All groups share one centre, and each spreads out both ways along 11 directions, with some noise.
Some rows, each with its group after it:
[ 18 -12 -11   5   9   0 -16 -11  -7  -3  -4  16  11 -12  29] -> Z904
[ -3  58  28  18  -7  38 -25   7  45   7  40  15 -15 -14   3] -> Z448
[ -7  16  21  15  -4  21   0 -13  36   7  12   1  33  -6   1] -> Z395
[ 17 -13  -7  30  16 -39 -23  39  -5   1 -29  -9 -10 -14  33] -> Z522
[-36 -20   7  18   9 -27  10  -1  27   7 -41  40   9  -4 -16] -> Z448
[  3 -20 -10 -52  11   5  13  17  30  20  14  -5 -17   5 -40] -> Z395
[ 12  14  14 -16 -13  -7  -4  39  16  17  50 -29 -17   7 -21] -> Z395
[  5  -6 -11 -34  -9  26  15  -4 -23   7 -20 -23 -18  11 -23] -> Z448
[-17  19   7   1  14  16  -6  13 -10  36 -24 -14  15  14 -16] -> Z887
[ -3 -11   2  -2 -18  -4   5 -13  24 -27 -32  -5 -10 -10  27] -> Z522
[ -5  21   2  -2 -22  -9   1   2 -24   4 -41 -12 -35 -25   6] -> Z522
[ 27 -21  30 -10  11 -16   5  22 -34  21  26  15 -20  36 -17] -> Z395
[-12 -24  22   6  19   8   9   6  -4  33 -16   9 -18 -20   8] -> Z904
[-10   3   6  18 -10   2 -33 -10  26 -28 -20  -3  -4  -8  -6] -> Z887
[ 22  -5  20 -15 -11 -30   3 -16 -24   8  35   2  20 -24  22] -> Z887
[-36  26  31 -13 -26  25  -5 -31   2  13  -4 -31  30   5  -9] -> Z887
[ 22  22  28  17 -27  18 -15 -15   2  13 -27  32  -8   2 -14] -> Z448
[ 31  -8 -12  -1   2  26 -20 -11  22 -24  13  16  39  33 -57] -> Z904
[ 29   1   0 -17 -33  10  19  21 -22  19   5 -36 -17  37 -20] -> Z448
[ 14  38  50  32 -11  32 -17 -11  -7  34  18  20  -1 -17  23] -> Z395
[  4   3 -45  -2  -6   3  12  -4 -25  -9  -6 -11  -4  -4 -13] -> Z904
[  9  39  23  -1  10  30   2  22  19  10  21 -21  -4  -9  14] -> Z522
[ -2 -34  38  32  20 -12   6   7 -66   6  -4   0 -14  21 -23] -> Z395
[  6 -16 -32  15  13   8  -7   0   1 -13 -27  30 -31 -13   9] -> Z887
[-37 -15  -8  -3  12   4  33  17  17  20  14  -9 -21   9   2] -> Z448
[ 25  -5  13  46  25   9 -28  24  14   2 -16  10  16   0  33] -> Z904
[ 11  -6   0  16   7   0 -26  11  -1  14 -19  12  -7 -16 -23] -> Z904
[ 19  18  14  30  -4  44 -32 -11 -23  16  25   1  19  12 -21] -> Z522
[ -1 -33 -25  53  20   1  -1  18   3 -23  13 -27  21 -12 -10] -> Z522
[  7  23  -9  30   7   3 -16   0  11 -45  48   2  34  28  -3] -> Z904
[ 29 -31 -17  -7  -8 -62 -35  26 -28  26 -16  17 -35  15  53] -> Z448
[ 21   2   4 -14  14  33  -9   5  13 -15  21   9 -24  -3 -20] -> Z904
[ 46  -2   4  54  21  -6 -32  32  -9  11 -20  -6  28  -2  33] -> Z904
[  9 -28 -11  -6  14  11  -3   1  26 -15  27 -15  41   3 -34] -> Z395
[ -6  24  12 -32   4   7  16  13 -14 -14  40  -1 -52  10 -18] -> Z904
[ -2 -21   1 -10  33  24 -12 -13  32 -35 -23  -6  12 -25  26] -> Z887
[  9  27 -11   7  -9  10  12  10  -2  16  23   3 -13  -4   3] -> Z448
[-35  64 -24   5 -15  44  -8 -20  -8  42  -2   2  -3   1  35] -> Z887
[  6  13   8  36 -36   7 -21   1   2  -5 -46 -42  21   0  14] -> Z522
[ 11 -17  14  -7 -36   2  11 -10   6   8  14   6 -23  31  23] -> Z395
[ -2  30 -45   6   0  -6 -10  24  18   7 -12 -14  29   4 -33] -> Z448
[ 32  18 -12  -5 -60  13  -3 -15   9 -15 -14 -18  25  24 -54] -> Z887
[ 26  21 -14  18 -11 -26 -22   7   2  -6 -43  10  32  -3  -4] -> Z522
[ -5  28  12  10 -13  43  11   6  31  20  21   1 -20  14  11] -> Z522
[  8  49 -11 -16 -30  -5 -18  22  11  65 -21  15 -29 -15   1] -> Z395
[ 17 -29 -20  29  20   7  -6  -9 -44 -22  -6  11   0   2  -7] -> Z395
[ 44  63 -46   8 -71  23  36  36   4  44  28 -19 -27  43  -5] -> Z448
[ 20  55   5  19 -32  21 -33   5   0   4  25 -30  20  15 -10] -> Z887
[ 24 -21   3  13   9  26  10  10   1  19  10 -13  10  -7 -16] -> Z904
[ 19  -6  -8 -25  18  -9 -18 -20 -18 -20  14  -5  22 -30  15] -> Z522
[  0  14 -14 -28  -3  38   9 -10  67   0  25   9  15 -18  -5] -> Z395
[ 66  -4   0  35 -21  -8   9  21  15  -2   4  21 -22  17  62] -> Z887
[ -2   4 -17  28 -16   2  41 -12   3   1  -1  27  14  -5 -37] -> Z448
[-22   7  23 -22 -25  47  20 -29   9  16  10   4 -33   8   4] -> Z522
[ 35  30  18  23 -17   6 -23   3  17  15  85   6  19  -6  23] -> Z395
[ 26  -6 -38  -8 -23 -29  17   3  -2   6  18  43 -40  -4  10] -> Z448
[ -7 -45   8 -18 -47  -2 -14 -51 -34   2 -13  -1 -48  -1  49] -> Z522
[-30   3 -20  -4 -14  -5  24 -12 -15   0 -19  -6 -18  -9   3] -> Z904
[  0  11   8  -7   9  -4  -2  10  29 -21  41 -13  12 -24 -16] -> Z887
[ 17  17  -7  39  -6  34  20  23   8   7  56 -16  11  25 -24] -> Z887
[ 32 -18 -10  11 -18 -39   2  -7  20 -45   1   5  31  -4  -1] -> Z448
[-14 -37  54  18  29  25   6  40  17  23 -24 -40 -23  18  27] -> Z522
[ 12  -3  30  -2 -11  16 -10   3   2  -5  15 -21  -5  -6 -16] -> Z904
[ -5  42  -9 -21 -16  11 -23   7  -2  17 -22 -11   0   4 -34] -> Z887
[ -7  -3 -11   1  -2  25  -2 -26  23 -28  10   3  -1 -20  17] -> Z887
[ 22  12 -13  35 -20  -8 -19  21 -20 -15  -1 -26 -17   7   9] -> Z395
[ 19   9  -3  -6  15  -5   8  -9 -60  -1   0 -16   7 -29   2] -> Z448
[ 24  53   8 -25   1 -48   7  27   5  13  38  35 -11 -12 -13] -> Z522
[-21  18   7  28  12 -13  12  26 -23 -26  -7 -19 -10  30   7] -> Z904
[ 24  20 -26 -28  49   7   8  27  40  -7  15  17  33  -2 -31] -> Z395

New rows, each followed by its group:
[  8  14  -5  23  -3 -24   4  19   4 -16   3  -2  -1 -17 -15] -> Z522
[ 20  -2 -19  22  20   9 -17  -7  40 -36 -16  19  42   0   2] -> Z522
[-17  23   5  43 -39  15  -5  -8  -6  25 -23  18 -22  33   9] -> Z887
[ -2  20 -30  11  11   2 -43  18   3  16 -11  -5  12  -2   4] -> Z448
[ 13  -8  16  -2 -15 -14 -30  -4  23 -47  22 -18  14 -21 -53] -> Z887
[ -8  17 -18  10  43 -15   9  19   7 -21  -4   4  25  -5 -13] -> Z395
[-10  -8 -42  -3 -10  -3  30  10  43  10  66 -10  15  12  17] -> Z522
[ 23   4   3  20  20 -14 -13  24  33 -26  38   9  -2  -9  23] -> Z522
[ 38  29 -12  56  -9  14 -30  28  -5   4  10 -11  25  22  14] -> Z887
[  4  10  -7  32  38  34 -13  36  21   3 -10   8 -30   8  39] -> Z887
[ -3  28  41 -10  -4  34   3   0   2  22 -29   1 -17   3 -12] -> Z522
[ 10  16  10  -6 -38  11  -6 -17  40  29  33   3  11 -12   2] -> Z904
[ -1  36  28  10 -20 -10  14  -3   6 -15 -41  14  19   4 -65] -> Z522
[ 21 -25 -19  13   1  28 -30 -22  -1 -21   9 -13   3 -54   4] -> Z904
[  5  18 -33 -39 -43   0  18 -18 -24 -15   6 -21  -2  22 -47] -> Z904
[ 40  -5  13  -8  -2   5  -3  15 -12   7 -42  -9  -1  25  25] -> Z904
[  2 -35 -19  -9  11   8  24 -21  -5  -7  -1  36 -38 -19  17] -> Z887
[ -6  17 -69  24  -5  49   3 -22   5  37   5  33  37  21 -34] -> Z522
[ -2  19  22  14 -15 -26   5  20  13  28   0  34 -18   5 -18] -> Z448
[ 30  11   7   4  12  -8  -9  30 -28  -1 -17 -11 -17  15  25] -> Z904
[ 15 -30 -11  -7  -8  27  19   0  20  31  31  10  14  32 -51] -> Z395
[ 18   4 -23  24 -22  18  15  -3 -22   8  25  30 -42  13  -3] -> Z887
[  9   0   5 -25 -10 -16  -1 -25  -7 -12  26   4  34   1 -21] -> Z522
[-14  22  18 -18 -41 -24  23  -2  -2   8  -5  -3 -31  -6 -11] -> Z522
[  4  21 -15  -8  36  -9  13  30  28   6 -16  29   0 -12  -8] -> Z522
[10 17 10 36 32 -7 -9 35  1 -1 18 25  7 35 11] -> Z904
[ 12   1  21 -18  14 -11   5  30  25  13  67 -17   7   8  26] -> Z522
[ 14   6   3  16  20  12 -15  10 -16  -2   6 -53  52 -19 -12] -> Z522
[ 35   5  41 -18  -5  -7 -42   3 -30  10 -15  16 -19   0 -24] -> Z448
[-18  -8  -4  14  11 -16 -12   2 -18  23 -48  23 -10  -3  11] -> Z887
[ 30  16 -10  10  -6  12  26   3 -20  30  45  -5  20   9   8] -> Z887
[ 33   2 -14  21  -1  42 -24   1 -72  31   6 -15   2  14 -28] -> Z448
[ 26   5   0  19  -4 -23 -47  -5   6  14 -40  31  29  -3  24] -> Z904
[ -1  39   8 -25 -49 -27 -20  -5 -11  23  12  -5 -33 -24 -11] -> Z904
[ 11  27  18  -1 -20  15  -2   4  -4   7  37  -2 -29   4   6] -> Z887
[ 13   5  -6 -29  -9  18 -34  12  -7  14 -16 -25 -17  18  -8] -> Z448
[  5  -7  -3 -20  -1  13 -13 -15  33 -39 -11   0   6 -10 -14] -> Z448
[  4   1  10 -13   7  26 -18  -4 -37  29  14 -11 -19 -13  19] -> Z522
[ -1  25 -14 -18   6 -29  -2  43   5  20  11  11 -35 -11 -65] -> Z887
[-5 14 14  9 35  3 12 -4  3  2  3 33 24 -4 -1] -> Z395
[ -7  23  -6  29   6   3  24  32   2   6 -27 -11 -28   8  45] -> Z904
[ -3  18  -5  45 -13  -3 -31   8  13 -12   5 -10  23   4 -21] -> Z887
[-12  -9  18 -10   8   2   8  -4 -19 -12  -5 -29 -10 -30 -10] -> Z522
[  1  -3   8 -12  -8  49 -12   1  33 -10  10 -42 -21 -26 -24] -> Z395
[ 24 -14  30  28  -5  17 -10  20  23  21 -41 -12  31  20  -9] -> Z904
[ -8 -13  23  18 -26  18  -4 -17  17  20  57 -29   9 -58 -12] -> Z904
[  7   6  -7 -44  36 -12  -6  11 -38  55  20  12   1  -6   0] -> Z522
[ 12  14  14   1  -4 -30 -23  15  27 -15  20   5 -14 -30  26] -> Z887
[-14 -12 -18  49 -13 -33  20   9  15   6   2  16  27   2 -25] -> Z887
[-16 -25  27  15  17 -32 -21  -3  28 -33 -34   3  46 -11 -13] -> Z448
[ 14   5 -16  24  -1  -8  -6  -1   0  26 -14  15  21  -9  44] -> Z904
[  4 -34 -10 -34  17  -1 -35   2   8 -25  -8 -14  -3   5 -29] -> Z448
[-14   3 -12  -2  11  -6   6  19 -16 -25   5 -24 -47 -16  -2] -> Z395
[ 14   6  -6  23  15  33   0  18   5 -17  -5 -20   4   0 -31] -> Z395
[-24  54  -7   7   2 -35  12   8  39  -8 -28  11  38 -28 -19] -> Z448
[ 21  34 -42   0 -15  14 -29 -17 -19  14  34  24  -6 -15  20] -> Z522
[ 11  55  31   3 -32  30   0 -10  27  -9  42  18 -16   3  -8] -> Z522
[ 18   8  14  36   8   5 -39 -12   0 -18 -10  12  42 -15 -35] -> Z448
[ 18  18  35 -16  40 -37  13  66  47   2  18 -20  17  -2  20] -> Z522
[ -2  20  28 -25   4  14   1   8   0  23   3 -28  13   6 -18] -> Z887
[ 10  27 -11  19 -45 -23 -20   9 -14  24  23 -29  27 -10 -54] -> Z904
[ -3  -4   3  -4   1 -12  20  28  62 -25  24  18 -49 -19 -23] -> Z887
[-24  -9  21  -4  20   3  26  -5   3  20  22  -9  25  -9  11] -> Z887
[  1  34 -34  15 -21 -17  26  49  17  49 -41  28 -32  30 -37] -> Z887
[  3  38  12  25 -12 -18 -31  41 -11  30  -2   1 -15  15 -26] -> Z887
[ 11  12 -34  48 -14 -13 -32  27   5 -14 -20  23 -25   9 -37] -> Z887
[ 37  21  -1   7 -19 -28 -23  31 -26  21   5 -26   2  13  29] -> Z448
[ 12  31 -50  64 -36  27 -24   7  -1  28  28  17 -12  16   7] -> Z522
[  7  -5  29 -25 -16  15  30  -2  11  51  57   5  22  31 -47] -> Z904
[-64  26 -40  38   6 -35  -9 -11   4 -13  -8  43 -14 -20   7] -> Z904
[ 18  49   9 -17  36  32 -13  10  13  -5 -31  14  -1 -30   6] -> Z522
[ 45  18  21  23  11   4 -24  63 -12  29 -20 -28   8  42 -26] -> Z887
[  1  18  42 -12   5  54 -10 -14  -4   2 -26  -9 -24 -14  12] -> Z522
[  2   4  25   8 -24  23  -8   2  10  22   3   1 -16  25  11] -> Z522
[ 30   3  -5   1 -44 -14  35  -9  50 -15  14   0  23  -4  12] -> Z887
[12  2  7  5 16 30 11 18 44 27 -4 35 -3 18  6] -> Z904
[  3 -16 -25  15  -6  14   7  -5  18  41 -18  27  38  10 -47] -> Z904
[ 24  59   0  24   8   1 -15  15  -7  -5 -27  21  26 -14 -48] -> Z522
[-26   6 -48   7  28 -16  20  -1 -17  23  30  57   6  16 -37] -> Z904
[ -2 -15   5   4  15 -14  18   3  30 -35  22  35 -34 -16  -6] -> Z522
[-25  12 -20  39  11  29  46  19  21  -8  52 -16  -3  11 -25] -> Z904
[ 67  14  28  -1 -16  64 -32  13  15  32   4  -9   0   2 -24] -> Z395
[  7  34  30 -20 -49  -3 -27 -18 -38  19 -88 -14 -40 -21  37] -> Z522
[ 27   6  32  -2 -11 -24  -2  29  21   6  -2  -4 -14   2  15] -> Z887
[  2  27 -40   0   0   2   4   1   0   1  16 -19  19 -29   3] -> Z522
[ 37   1 -24   8 -14  25 -28   4 -15  -2  27 -16   0  16 -18] -> Z448
[ 23 -19 -40  -3   0  -6 -47  14  -2   9  15  20 -29   9   2] -> Z448
